The rows come from 5 hidden closed curves, with some noise, and rows from the same curve form a group. Each curve winds through 4 dimensions. The rows are also pushed far along 2 directions, which tell nothing about the answers.
Some rows, each with its group after it:
[ -1 -12 -11  11  18  -3 -18   2 -13 -11 -16 -10  11] | (4)
[-2  5 -2 -9 -6  5 14 -9 27  2 -6  7 -9] | (1)
[  2   8   8   1 -12   9   0  -1   0   5   2   1   3] | (0)
[ -2  -1  10   1 -21   0   4  -1  11 -18   1  -2  -1] | (1)
[ 0  7  1 -3 -8  5 -3  1 -4  7  1 -2 13] | (0)
[-1  8  7 -9 -9 -8  4 11  9 -8  7  4  2] | (2)
[  0  -1  21  13 -14   0   6  -8   1 -19   5   9 -21] | (2)
[ -1   0 -11  -7  -4   8   5  -7  14   8 -10  -4   8] | (1)
[  0   2  -2  -4  -2 -10  -7  15  -6 -11  -2  -2  15] | (2)
[ -2  -6   5  -3 -12   1  12  -7  12   4  12  -4 -11] | (1)
[  2  -4   2   7   5   6  -3  -5   0   4  -1  -1 -10] | (0)
[ -2  -5   3   8 -21   1  -2  -2  -7 -16  -4  -4   4] | (3)
[  4  -7 -18  -3  12   5  -5   1 -15  25   0  -9   7] | (1)
[ -1   0 -10  -1  -1   0  -5   1  -2  -7 -11  -2  14] | (4)
[ 1  1  7  1 14 -1 -9  7  5 -4  0 -3 -1] | (2)
[ -2 -27 -16  15   5 -18 -20  11 -38 -28  -9 -15  16] | (3)
[  1   4  -9  -8   3  -1   7  -1  11   1 -10   9  -1] | (1)
[ -1 -17  -9  11  -7  -1  -1  -6 -16  -4  -3 -10  -2] | (3)
[ -1 -13 -40  -9  14   5  -5  -4  -8  32 -12 -20  29] | (1)
[ -4   2   8  -9  -1   4  24 -18  35   6   7   9 -27] | (4)
[-2  2  1 -9 -9 -5  8  1  1  7 12  0  3] | (4)
[ 1  7  0 -5  6  6 -1  1 13 11 -1 -1  2] | (3)
[  1  -7   2   6   6  -1  -8   3 -15   2   7  -8   1] | (4)
[ -5  -8   0   1  -2 -16   1   3 -12 -13   8  -2   3] | (0)
[  1  -5  -2   8 -11  -4  -5   3 -11 -18  -9  -1   5] | (4)
[  0   2   6  -2 -14   3  18 -10   4   9  12   7 -18] | (2)
[  4  -2 -19 -10   0  10  10  -5  12  19 -12   0  -3] | (0)
[  0  -1 -13  -8  27   2  -2  -1  13  17  -5  -5   3] | (2)
[-7  4  0 -9  0 -6  9 -9 10  6 10  0  5] | (0)
[  1  -7   7   5  11 -11 -14  14 -12 -15   6  -5   3] | (3)
[  8 -10 -35  -1  26  21 -11  -6  -9  43 -20 -14  11] | (0)
[  1  -5   4   7  10   9  -4  -7   3   9   1  -5 -10] | (3)
[ -1  -2  10  13 -19 -18 -14  17 -26 -45  -3   2  13] | (2)
[ 0 -3  0  1 15 -3 -8  7  1 -3 -1 -4  5] | (3)
[  1   3   6 -10   1  16  24 -21  31  35  15   3 -29] | (3)
[ -1  -6 -12   3   4  -4  -9   2  -6 -13 -14  -3  13] | (4)
[  5   1  -8   5   4  11 -13   4 -12  11  -9  -8  13] | (1)
[  0   1 -24 -17  23   4   1  -1  14  27 -11  -5  16] | (2)
[  1   7  -4  -6 -11   6   5  -2   6   9  -2   2   6] | (0)
[ -1  -6 -14  -5  -3   4  10  -9   2  13  -2   0  -6] | (4)

New rows, each followed by its group:
[ -2  -6  -9   4   3   0   3  -9   1  -5 -12   2  -2] | (2)
[  1 -14   2  13  -5  -2  -7   1 -22  -7   5  -9  -3] | (3)
[ -2 -14 -10   5  -3  -3  -8   2 -11  -3  -3 -15  13] | (1)
[  7  -9 -15   4  -5   0  -8   9 -17  -4 -12  -4   4] | (0)
[ -1 -12   3  19 -21 -12 -20  15 -35 -41  -7  -9  18] | (3)
[-3  6  9  1 -5 -4 -4 -1 -7 -2 10 -2 11] | (0)
[  5  -4 -12  -3  -8   4   5   2   1   6  -7   0  -4] | (0)
[  2  -6  -7   3   9   6   1 -10  -6  15   0  -3  -5] | (2)
[ -6  -6   5   6   8 -20 -16  13 -13 -29   2  -8  15] | (4)
[ -1  -1 -15  -5   7   6  -3  -3   6  10 -12  -7  13] | (3)
[ 6  0  0  5 -2 15 -4  0 -3 12 -4 -2 -2] | (0)
[ -8  -3   6   8   6 -12 -15   2 -16 -19   4  -6  17] | (0)
[  4   8  -6   2   5   6 -11   8  -7  -1 -14   5  10] | (1)
[ -1  -5   1   1 -15  11  18 -20  18   6   1   2 -17] | (3)
[  5   7  -5   3   2   5 -13  10 -12  -4 -15   3  15] | (1)
[ -1 -14  -4  12  -9   2   0  -9  -5  -9  -6  -6  -4] | (3)
[  5  -1 -13  -8  -6   8  11  -4  12  12  -9   3  -6] | (0)
[  1  -2  22  20 -20  -5  -8   3 -21 -33   5   5  -8] | (2)
[ -2   7   9 -18 -13  -1  28  -9  31  14  17   8 -22] | (3)
[-2 -5 -1  0 13 -4 -6  2 -5  8  9 -8  5] | (4)
[ -5  -7  -6  -7   6 -12   5  -2   5  -2   5  -2   0] | (4)
[ -4  -4  -7  -3  20  -7  -8   2  -3   7   3 -10  14] | (4)
[ 1  2  5  3 -2  8 -6  0  4 -1 -6 -4  5] | (3)
[ -2  -9 -14   1  28  -7 -18   5 -13   9  -2 -16  23] | (4)
[ -4   4  -1 -10  -8  -7   4   2   6  -4   4   1   8] | (4)
[ -1  10  15   0 -16  13  19 -16  18   8   7  12 -23] | (2)
[  3   2 -35 -17  22   5   3   0  -5  38 -13   1  13] | (1)
[ -1  -1   9  11   4   0 -13   2  -1 -19  -6  -3   3] | (4)
[ -1 -14 -36  -6  27   3  -5  -7   2  22 -18 -14  16] | (3)
[-5  0 10  7  7 -2 -6 -6 -5  0  9 -4  1] | (0)
[-3 -1  7  3  8 -1 -3 -7 -5  8 11 -6  0] | (0)
[-2  1  0  3 10  0 -9  0  7 -9 -8 -4 10] | (4)
[ -6  -6   5   3  10 -14  -8   5  -4 -15   8  -6   5] | (4)
[ -3  -7  -4  -2  -6 -14   7   1  -8 -14   3   3  -3] | (2)
[ 1 -2  7  8 -7  7 -7  1 -4 -1  1 -7  1] | (1)
[ -5  -5  18  10 -12 -27 -15  21 -21 -51   8  -2  12] | (4)
[-4  7 -3 -9 -6  4  7 -6  5 14  4  0 10] | (0)
[-2  3  0  2 -5  4  4 -8  9 -7 -9  7 -2] | (2)
[-3  0 -8  2  9  3 -5 -5  2  0 -9 -5 12] | (0)
[ -2  -1  -7  -3 -12  -2   9  -5  -4   0  -2   4   3] | (2)
[-1  0  9 -1 -3  0  5 -2  0 10 16 -1 -7] | (4)
[  5  -5 -15  -2  -5   3   2   3  -3   4 -10  -1  -1] | (0)
[ -2  -3  -8   0   2   4   9 -15  12   4  -7   4  -9] | (2)
